The rows are grouped in 4 ways, from coarse to fine. Each group lies inside one group of the grouping before and may be the whole of it. The rows also spread widely along 15 directions, which tell nothing about the answers.
In the rows, zero is written as 128.
Known rows, each followed by its group in each grouping:
[145  89  61 104 149 187 181 151 112 123 147 144  84 142 127 146 101 166
 129 139 131  74 120  94 111 146 148 101  78 142 111 101 145 115  98 208
  88  96 147 109 142 117 128 103 113] | j_837 j_508 Dabu vopu
[144 139 158 173 136 151 208 150 144 122 140 143 137 106 151 116 150 120
 141 142 143 163 143 156 111 107 124 111 123 131 126 137 160 119 122 141
 117 119 120 170 117 147 130 168 161] | j_252 j_747 darov neb
[158  81 136  88 148 151 164  92 177 149 106 104 115 188  91 148 105 154
 113  44 178 118  93 125 138 158 158 156 115 163 139 101 138 165  89 152
  99 105 103 104 117 141 109 128  75] | j_355 j_467 sutot zirar
[171 112 150  93 106 150 124  71 139  90 101  94 108 164 138 161 107 124
 135  88 144 111 115 121 130 188  99 145  82 165 163 132 113 139 133 153
 141 130 163 143 168 169  55 119 123] | j_252 j_20 vibud Fon
[145 135 149 178 146 142 179 137 133  79 114 170 115 105 159 135 149 160
 143 176 146 183 180 189 105 131  96  87 156 127 108 145 142 134 165 176
 167 123 159 138 139 136 115 144 134] | j_355 j_233 nume fomam
[130 120 153 161 144 132 113 149 151 111 107  93 113 147 117 119 107 151
 135  82 139 167 143 123  83 136 122 139  97 172 143 135 138 145 127  97
  89 114 129 128 138 177  81 120  72] | j_252 j_449 kabiv Kep
[149 123  52 151 149 175 142 111 177 104 103  75 107 147 132 214 159 129
 121  74 141 135 101 132 168 177 147 158 106 128 181 108 128 163 142 154
  99 154 116 148  92 112 134 141  88] | j_355 j_467 fudu Kolal
[173 120 179  94 108 111 177  73 181 158  83  80 115 162 115 114 112 160
 145 118 175 152 122 108 133 160 133 172 152 146 132 134 102 148 140 114
 151 138  90 136 105 143  87 177 121] | j_355 j_467 sutot vol
[153 140 152 146 105  92 154 140 134 171  97 129  95 141 142  84 112 120
 147 118 122 176 193 114  80  77 128 115 177 133  57 115 116 186 180 113
 130 145 114  64 123 158 114  99 107] | j_704 j_985 reme koson
[157 132  69 166 137 187 159 137 167 148 143 112 124 133 129 171 167 134
 124 101 116 103 133 151 150 146 136 168  86 127 150 127 138 106 126 165
  96 126 119 131 123 131 123 137 122] | j_704 j_545 nud kasev
[140 114 123  99 120 151 172 155 105 157 138 157  94 102 139  89  97 175
 151 175 126 111 147  89  51 115 152  82 111 137  85 119 141 124 126 156
 110 110 154 107 150 134 115 102 144] | j_355 j_681 Mek geduv
[153 149 165 163 112 161 142 131 129 221 146 155 141 114 123  93 168 115
 146  73 132 141 122 159 118  96 164 140 116 112 127 117 158 121 135 107
 100 151 110 115 108 139 112 124 130] | j_837 j_93 Bim lobin
[177 152  70 120  81 185 121  93 130 100  99  74 122 152 157 191 140 125
 136 165  96 102 118  64 123 174  68 163  70 154 156 125 103 150 179 153
 107 178 145 137 137 116 113 121 135] | j_252 j_20 der Nasis
[140 108 108 164 144 183 187 138 107 163 124 170 114 158 113 134 149 180
 167 113 153 122 100 131 163 108 122  97 101 107  86  87 153 111 121 154
  80 138  79 116  50  91 130 154  80] | j_704 j_545 nud lifum
[174 122 121 157 152 180 123 119 161 212 103 138 175 114  94 154 241 119
 118 112 108  88 141 213 184 127 109 154 152  82 127 129 113 112 129 126
 140 150  96  96  97  85 154 149 136] | j_355 j_681 Mek muvu
[157  92 118  85 151 105 214 129 153 155 103  91 106 125 122 126 128 117
 135 111 165 135 118  80 125 129 186 108 146 112 134 108 113 140 108 112
 106 119  95 154  73 124 151 157 125] | j_252 j_916 nelu Vaba
[184 117 173  72  70 145 180  89 130 169 100 109 118 182 147 132 121  76
 138  68 141 106 106 102 151 122  94 137 134 126  75  63 148 162 127 144
 128 152 129  80 112 141 113 107 139] | j_252 j_20 Zub nuki
[119 122 104 167 148 127  72 168 130 158 119 131  84  96 120 107 143 153
 142 112  87 107 196 174  93 133 147 117 128 112 114 138 103 116 144 124
 143 113 157  90 174 156  84  82 112] | j_355 j_467 Debe Fela
[156 134 103 148 101 196 121 141 128 105 102  91 125 131 162 189 173  84
 135  93 102 112  99 124 154 157  73 133  90 117 121  92 158 134 152 142
 105 176 156 118 103 123 116 103 123] | j_252 j_747 darov Muzo
[133 113 192 120 143 129 113 141 111  78  78  92 149 136 114 112 129 126
 141 176 117 138  90 103  98 132  72 129 113 158 118 115 119 174 104  67
 109 135 130 190 126 111 109 148 111] | j_837 j_93 Bim bib
[183 122 110  79 107 162 133 108 131 139  95 106 114 117 136 139 136 164
 134 187 117  88 143  81  93 178 105 135 114 137 119 144  91 120 162 152
 146 147 161 101 145 115 104 107 142] | j_355 j_233 nep Davim
[133 126 159 172 147 153 136 119  60 162 112 211 101 102 141  93 156 145
 210 129 128 100 132 177 155 128 119  48  97  66 105 136 115  69 148 115
 141 156 130 140  90 117  82 132 143] | j_355 j_467 fudu golom
[183 120 145  96 166 132 172  97 154 141  92 135 146 124 131 116 111 100
 123 126 158 140 145  95  74 145 156  99 114 164 168 174 100 164 143  99
 108 136 125 132 129 151 146 106 145] | j_355 j_467 Debe gefas
[153 125 142 135 124 140 149 172 121 135 116 121 119  90 154 118 155  94
 139 143  88 104 174 148 114 126  91 108 125  98  89 124 129 100 131 123
 148 122 166 117 149 152 117 110 171] | j_252 j_20 Zub duvi
[104 139 123 177 104 125 152 204 128 115 134  88  82 115 165 111 139 103
 166 161  54  86 165 154 141 100  76 140 115  91  64  87 144  94  97 131
 139  99 147 153 153 147 102 144 167] | j_252 j_449 sela Suru
[174 114 142 136 146 143 191 140 151 121  73 104 127 124 143 151 148 119
 135 131 161 174 132 108 142 154 102 107 150 111 112 130 135 128 163 109
 130 164 122 127  55 117 144 143 109] | j_837 j_663 Dolib pur
[120 129 142 158 133 131 154 158 133  96 150 138  94  79 150 123 154 161
 150 173 112 127 161 195 108 141 133 117 136 106 117 128 136 103 116 174
 178  91 171 176 180 143  84 156 163] | j_355 j_233 nep dof
[137 102 221 121 144  90 176 104 113  67  91 151 114 139 140 115 113 105
 153 120 172 188 124 161 122 122 117  76 166 135 110 103 134 185 122 123
 163 124 148 183 128 138  97 146 117] | j_837 j_663 Dolib Geduf
[145 145 156 125  97 170 184 142 167 120 148  81 157 124 144 143 162  97
 119 130 120 125  67 132 120 121 122 181 105 147 133  81 181 166  81 134
 100 125 129 193 132 120 144 167 170] | j_355 j_233 nep Davim
[140 146 125 137 133 168 141 120 133 125 147 128 143 103 135 132 151 116
 137 142 117 108 104 140  98 139 156 135  74 144 182 137 132 140 106 130
 103 124 138 200 161 133 121 141 174] | j_355 j_467 Debe Fela
[153 104 117 101 148  86 223 131 150 129  95 106  51 148 157 116  54 122
 151  92 180 179 152  53  99 133 182  87 149 131 107 117 126 156 155 128
 113 134 123 110  80 163 120 113  93] | j_837 j_93 Bim lobin
[169 115  78  92 146 133 190 160 153 178 108 110 102  81 138 121 143 128
 123 176 113 102 179  95 100 138 164 106 162  95 103 138  97 117 144 140
 141 122 137 100 114 115 162 120 167] | j_355 j_467 fudu Kolal
[158 132 177 136 108 133 167 129 122 141  87 134 141 123 134 110 164 132
 144 169 138 170 146 130 113  99  87 104 179 120  76 107 128 164 162 122
 146 155 107 116  91 105 132 156 128] | j_252 j_747 darov Muzo
[107  90 135 148 185 101 180 182 139  61 119  98  78  94 145 137 121 110
 163  90 137 140 115 153 138 154 160  86 106 100 133 112 143 103  82 107
 120  93 151 212 109 163  91 154 121] | j_704 j_545 nud lifum
[161 105 194  94 156 110 182 187 166 146 129 115 158  69 120  81 138  93
  83 145 132 161 171 144  42 108 163 115 178 147 109 138 146 157  94 104
 139  79 165 137 171 158 153 112 166] | j_837 j_663 Dolib pur
[138 112 169 104 144  85 146 165 164 147 118  77 131 110 100  72 113 135
 107 153 112 136 177 116  53 100 151 155 154 161 119 136 100 164  91  91
 129  71 121 146 183 163 123 142 142] | j_252 j_20 Zub duvi
[134  98 174 133 171 119 178 128 115  86 109 145 108 103 127 115 122 163
 171 122 179 168 109 141 115 156 155  71 110 124 146 139 127 108 117 111
 126 115 131 200  96 143  77 169 107] | j_704 j_545 nud lifum
[137 112 119 123 133 140 140 128 166 101 123  90 103 155 131 153 118 120
 118  88 124 114 120 136 118 145 131 161 108 157 135 102 139 170 101 153
 115 108 149 135 161 148 109 112 112] | j_355 j_233 nep Davim
[196 119 144 100 139 180 191 132 184 112 115  85 166 121 133 153 127 120
  85 122 160 151 134  96  73 171 112 150  96 185 165 166 150 131 124 132
 100 116 148 131 144 170 137 128 142] | j_252 j_20 Zub duvi
[152 105 156  90  98 136 120  83  83  79  81 123  90 145 133 150 125 170
 172 147 148 129  93 110 129 173  96  96 121 129 105  94 106 153 155 157
 152 155 153 146 123 111  49 136  99] | j_704 j_985 reme koson
[174 102 147  85 140 129 187 174 132 147 100 131 141  95 135 111 144  91
 102 143 128 146 157 110  67 101 131  80 178 127  60 105 140 177 133 129
 120 121 152  77 121 128 168  90 139] | j_704 j_985 reme koson
[133  86 128 157 178 125 142 139  97  89  62 139 110 151 116 142 149 149
 159 157 131 123 144 137 158 129  68  75 136 108  90 118  98 131 132 112
 128 135 105 134  77 100 127 145  79] | j_252 j_916 nelu Vaba
[140  76 122 116 161 178 154 145 112  59 100 144 105 115 130 179 151 185
 136 140 158 126 101 153 133 185  98  75 121 119 105  95 154 119 117 189
 140 119 175 131 107  99 107 131  85] | j_355 j_233 nep Davim
[138 106 240  68 121  76 145 157 124 144  83  82 130  74 140  69 140  64
 164  93 133 142  79 107  93 128 158  93 153  97 100  86 136 151  96  22
 138 139 149 178  96 144 107 131 159] | j_355 j_233 nep dof
[182 125 158  90 130 108 188 110 155 149 108 123 122  90 134 105 123 145
 123 170 169 183 174 102  62 146 179 109 171 139 147 166  99 144 170 130
 161 130 144 142 137 142 118 137 148] | j_837 j_663 Dolib Geduf
[178 152 173 136 119 151 123 123 178 207 131 106 191 123  93  84 163 124
 104 131 110 126 153 139  73 104 138 201 114 175 152 170 109 146 121  81
 101 119 100 128 168 154 117 136 149] | j_704 j_545 nud kasev
[172 115 127 126 167 111 146 108 122 183  99 156 113 138 112  81 110 137
 150 147 120  90 197 114  96 120 140 106 111 134 120 192  57 111 152 107
 121 121 108  92 146 156 103 103 135] | j_704 j_985 reme koson
[182 150 158 108 111 154 186 129 106 209 131 155 151 107 155  71 125  72
 151 123 122 110 139  75  72  95 147  93  85 128 123 145 130 117 142  83
  80 151 125 116 119 157 147  96 190] | j_252 j_20 Zub nuki

New rows. What belongs after each?
[121 161  91 181 160 103 137 118 149 112 145 147  95 110 149 119 112 117
 135 129 121 174 194 151  60 104 200 111 123 157 187 161  98 194 159 139
 119 114 137 171 189 166 125 112 140] | j_355 j_467 Debe Fela
[107 101 170 157 131 152 124 140 121 104 124 130 109 164 124 137 148 117
 157  58 116  96  81 204 178 122  93 135  99 115  94  57 174 138  66 143
 120 108 139 150 133 133  87 131 105] | j_355 j_233 nume fomam
[156 122 227 117  97  99 186 141 134 145  84 106 119 152 131  58  82 153
 156 148 155 181 154  80  76  96  80 121 156 156  54 118 136 151 138  80
 132 127 103 106 105 165  99 150 117] | j_252 j_20 Zub duvi
[145 130 119 160 129 167 101 126 176 136 111  79 119 145 117 155 145 143
 132  76 121 118 120 149 135 168 118 183  86 148 159 133 132 128 126 119
 111 135 124 127 137 155  87 125 103] | j_355 j_467 Debe gefas
[156 134 145 108 134 131 150 114 138 220 119 124 141 113 119  88 148  82
 150  84 127 100 107 110 117 111 191 126 107 110 152 125 111 137 113  68
  91 147  94 144 101 132 142 123 162] | j_355 j_467 Debe Fela
[134 159  37 183 131  99 175 138 144 156 127 116  30 124 177 134 111 116
 175 138 100 138 206 105 135 116 173 122 135  82 124 135  90 121 195 150
 134 151 119 124 113 145 119 120 134] | j_837 j_93 Bim bib
[163 132 144 103 108 180 161 180 120 149 113 121 152  82 139 101 149 161
 129 208 114 127 122  80  51 126 102 110 118 139  85 120 154 126 137 121
 103 135 151 114 116 106 148 118 153] | j_355 j_233 nume fomam
[139 126 197 159 115 162 142 137 121  71 100 110 153 129 137 151 173 121
 143 122 135 160  93 174 148 139  52 127 120 128 112  90 166 144 115 119
 136 141 139 177 114 126 102 171 123] | j_252 j_20 Zub duvi
[162 113 104 137 129 182 209 169 142 125 122 118 138 129 140 161 169 123
 113 170 112 105 145 139 150 117  69 127 139 108  73  91 156 121 110 179
 126 114 126 113 107 103 174 153 151] | j_252 j_20 Zub duvi
[117 118 161 189 169 147 158 194 128  56 114 132 131  99 152 129 157 123
 144 170 104 133 140 184 121 128  62  99 118 120  92 126 161 117 100 121
 138 106 159 174 136 137 127 147 144] | j_355 j_233 nep dof
[152 105 160  94 106 115  97 130 125 160  84 105 104 140  95  95 113 197
 130 151 134 151 160  94  69 129 125 135 168 154  82 109  98 171 158 121
 146 130 133  76 143 120  82 103  68] | j_837 j_663 Dolib Geduf
[134 131  90 169 150 144 193 130 107  76 118 166  64 136 182 137  87 137
 177 164 128 125 168 121 118 146 106  69  86 123 112 148 125 113 160 170
 127 131 156 144 132 152 108 116 145] | j_355 j_467 sutot vol
[175  97 169  69 128 141 101 147 179 106  76  44 162 116 111 162 165  64
  69  58 130 159 100 127  92 164 123 158 165 165 132  84 146 216 115  98
 125 137 171 106 146 139 133  86  97] | j_837 j_508 Dabu vopu
[175 113 133  88 140 147 139 132 125 167  97 132 135  78 120 109 163 160
 136 185 125 102 149 109  86 160 137 105 135 112 123 154  89 104 150 119
 146 137 148 114 124 107 121 121 149] | j_355 j_233 nep Davim
[154 101 199 127 157 143 169 136 158 174 102 143 170 128  86 101 169 144
 118 111 163 152 115 175 122 106 130 122 169 132 102 107 149 160  91 108
 124 112  87 120  92 112 151 163 112] | j_355 j_467 Debe gefas
[147 129  71 159 144 153 125 118 138 127 127 119  87 117 130 161 139 174
 143 100 143 143 161 134 109 168 166 123  94 130 180 150 105 111 168 158
 117 131 139 131 140 152  86 124  96] | j_252 j_20 Zub nuki
[131 123 116 179 177 135 133 167 127 171 115 152 105  99 131  97 144 119
 163  98 107 108 168 160 119 124 151  93 100  94 126 158 114  89 134  87
 108 127 125 118 112 154 118 105 129] | j_355 j_467 sutot zirar
[121 101  93 158 175 131 189 180 135  81 126 106  69 116 137 118  84 191
 168 175 127 111 150  96 107 158 128 109  69 132 122 158 118  63 105 132
 104  86 128 181 122 156  85 158 119] | j_704 j_545 nud lifum
[147 120  91 139 123 120 118  73 152 168 114 102  97 179  99 150 139 153
 140  84 127 111 148 142 161 131 150 173 126 130 157 111  76 161 141 152
 128 130  85 121 137 123  97 150  88] | j_252 j_20 der Nasis
[148  99  90 147 197 142 146 126  97 103  88 146  82 140 141 133  85 133
 173 122 140 101 141  79 122 173 131  65  47 128 159 179  90  85 148  99
  85 143 139 148  99 147 102  90  99] | j_837 j_663 Dolib pur
[140 117 186  92 115 106 199 173 103 121 110 121 106 103 171  80  96  53
 155 111 134 160 106  75  74  93 145  64 141 124  69  71 168 178 114  89
 102 137 154 141 103 148 143  99 153] | j_837 j_508 Dabu vopu
[129  92 187  99 169 113 169 160 146 192 135 127 131 137  83  27  64 156
 132 120 144  99 129  89  46  90 181 128  93 180 115 144 129 134  46  67
  69  62  89 138 152 171 123 124 132] | j_355 j_467 Debe Fela
[151  71 134 100 202  86 145  97 146  95  58  96 101 170 110 154 116  78
 135  77 144 101 124 129 178 161 131 112 135 116 147 125  74 158 102  96
 134 124 118 152 104 130 117 124  91] | j_837 j_93 Bim lobin
[119  85 175 139 187  99 133 111 130  58  88 123  79 155 122 116  71 165
 169  81 174 148 118 133 109 173 135  96  86 163 156 151 113 131 108 101
 121 104 142 174 135 178  52 130  70] | j_355 j_233 nep Davim
[169  85 126 132 160 197 143 135 115 126  85 142 149 155 101 161 163 158
 129 111 148 105  98 136 151 153  73 105 100 131  95 113 142 122 123 144
  92 143 116  89  76 101 125 122  74] | j_704 j_985 reme koson
[182 142 146 122 135 174 151  99 153 107 126 115 163 146 151 143 118  58
 117  97 120 105 114 113  97 151 111 154  42 188 181 168 132 145 116 109
  79 133 155 165 174 180 111  96 164] | j_704 j_545 nud kasev
[142 124 174  87  92 142 106 186 116 137 106  86 153  72 118 113 189 123
 112 199  81 131 115 126  78 114  96 137 180 113  67  67 142 174 118 110
 148 132 164 137 143  83 132 130 145] | j_837 j_93 Bim bib
[117  90 168 150 132 137 130 189 137 155 126  93  97 124 108 105 140 150
 151  52 124 108 119 168 145 135 121 141 109 102  86  83 166  77  75 106
 119  93 129 120 117 166  71 139  98] | j_252 j_20 Zub nuki
[119 115 183 156 135 118  92 167 137 107 103 100 141 103 101 118 170 152
 119 106 129 193 135 180  90 114 121 125 169 139 116  91 142 187 124 100
 137 113 134 145 135 134 105 149  79] | j_252 j_20 vibud Fon
[141  76 167  92 171  98  98 101 127  98  56 107 106 129 101 137 139 133
 150 101 145 111 120 155 149 181 124  96 146 113 137 122  77 144 114  96
 168 127 141 151 124 125  80 131  98] | j_355 j_467 Debe Fela
[147 112 168 125  96 171 116 147 135  77  89  82 138 178 131 157 132 111
 121 103 108 130  89 123 127 132  33 157 108 170  67  64 170 187 108 126
 104 139 149 110 131 132 100 105  86] | j_704 j_545 nud lifum
[119 121 153 177 134 180 156 174 118  95 135 138 103 133 151 115 103 151
 162 116 124 119 113 145 110 142  82 112  58 145  98 122 186  96 102 133
  95 112 155 142 134 169  84 121 124] | j_355 j_467 sutot vol
[170 114 115  78 137  93 168 166 153 145  97  79  88  84 158 111 103  78
 119 142 111 130 187  67  65 147 167 104 153 117 112 144  98 137 154 102
 140 126 176 110 143 161 133  74 158] | j_837 j_663 Dolib pur
[149 115 143 106 141 140 177 143 134  87 120  96 136  90 131 142 149 133
 136 152 149 148  86 113  95 154 153 113 112 134 152 119 136 145 108 123
 110 120 137 208 116 123 116 170 143] | j_704 j_985 reme koson
[174 104 150  87 116 146 162 146 174  82  88  61 132 152 124 141 101 151
  89 198 124 130 155  85  82 161  58 173 140 188  94 134 126 159 121 148
 145 105 159 118 170 139 116 124 125] | j_837 j_663 Dolib Geduf
[157 104 152 127 147 129 147 123 116 117  67 110 112 124 126 135 138 145
 170  97 167 163  98 101 129 164 126  88 118 113 123 125 116 128 158  86
 109 167 114 139  53 128  92 142  79] | j_704 j_985 reme koson
[127 146 120 216 181 127 169 161 132 143 150 177 126  84 143 106 169 105
 156 118 115 150 180 201 120  92 169  94 116 100 149 160 123 109 133 113
 114 114 119 175 128 153 130 144 149] | j_704 j_545 nud kasev
[131 123 176 166 132 121  97 149 113  79  66  97 112 136 127 114 115 170
 162 132 140 191 142 107  85 140  69 108 120 155 109 129 119 154 167  71
 117 149 129 131 109 152  76 132  63] | j_252 j_20 Zub nuki
[157 118 160 124 144 156 161 100 140 162 136 120 158 133 115 136 172  72
 140  57 135  84  82 168 172 134 152 146  77 111 180 116 131 113  72 106
 101 121 107 191 122 138 121 160 165] | j_252 j_20 Zub duvi
[128  93 121 121 146 135 247 199 114 158 139 139  69 108 151 100 110 131
 168 148 131  99 124 107 147 108 140  79 130  68  45  78 170  70  84 150
 113 102 124 132  68 118 143 148 149] | j_837 j_93 Bim bib
[137 130 162 127 148 102 161 142 146  75 108  96  97 100 183 125 103  33
 158  82 120 133 124 129 106 155 143  97  94 125 153 134 137 142 113  80
 128 129 176 193 149 194 103 103 178] | j_355 j_467 Debe gefas
[115 113 173 119 129 116 174 205 134  82 117  84  99  62 157 108 128 119
 151 153 118 151 114 130  87 139 129  96 142 107  87  91 166 127  95 104
 144 106 172 187 125 146 108 151 161] | j_355 j_467 fudu golom
[137 100 137 145 195 154 197 118 131 118 143 174 131 130 136 135 133  77
 145  82 141  85 107 181 151 126 154  87  69 122 161 138 145 113  64 136
  94  99 132 187 136 148 140 134 165] | j_355 j_681 Mek geduv
[150 105 162 111 136 147 139 121 100 137 106 142 131 163  95  78  84 200
 144 190 131 100 148  79  67 115  85 119  85 182 102 148 100 133 110 120
  99 100 107 119 158 136 100 132 108] | j_252 j_20 Zub duvi
[132 102 134 156 150 135 150 174 151 168 115 111 124 128 106 114 170 124
 126 113 103 102 159 172 151  97 113 139 155 100  79  99 132 122  96 127
 128 102 100 105 114 122 135 143 121] | j_252 j_747 darov Muzo
[157 120 148  77  65 150 114  97 159  85  84  57 121 160 118 172 149 173
 110 185 115 125 112 125 125 166  60 192 168 157  93  72 119 202 133 181
 179 133 147 127 165  94  89 157 118] | j_355 j_467 sutot zirar
[148 101 136 137 144 177 245 180 115 131 132 169 130  94 136 131 170 169
 147 174 162 153 110 143 135 112 120  66 150  90  61  83 180 101 112 174
 118 118 117 142  51  85 158 178 130] | j_704 j_545 nud lifum
[137 119 149  96 124 102 177  98 150  99 102  89  94 152 136 124  83 131
 146 116 163 166 102  83  96 132 164 126 133 161 141 100 121 205 120 121
 116 126 115 178 122 139 110 152 117] | j_355 j_467 fudu golom
[159 120  83  90 112 120 159 111 124 133  78  91  92 145 144 159 137 107
 153 131 122 128 116  63 138 131 139 109 144 106 105  77  94 186 166 125
 114 172 115 124  74  90 138 120 108] | j_704 j_545 nud lifum
[136  99 122 146 145 131 123  92 110 119  86 138  77 162 115 140 122 183
 172 101 157 133 137 133 152 153 124  98 118 120 127 122  95 125 157 147
 133 143 109 120  98 124  66 139  65] | j_252 j_747 darov Muzo
[143 147 154 186 129 106 190 123 144 155 129 131  89 132 157  92 111 115
 178  92 150 163 165 136 123 114 150 122 104 122 141 162 129  95 149  97
 118 134 103 158 109 191  87 151 141] | j_252 j_916 nelu Vaba
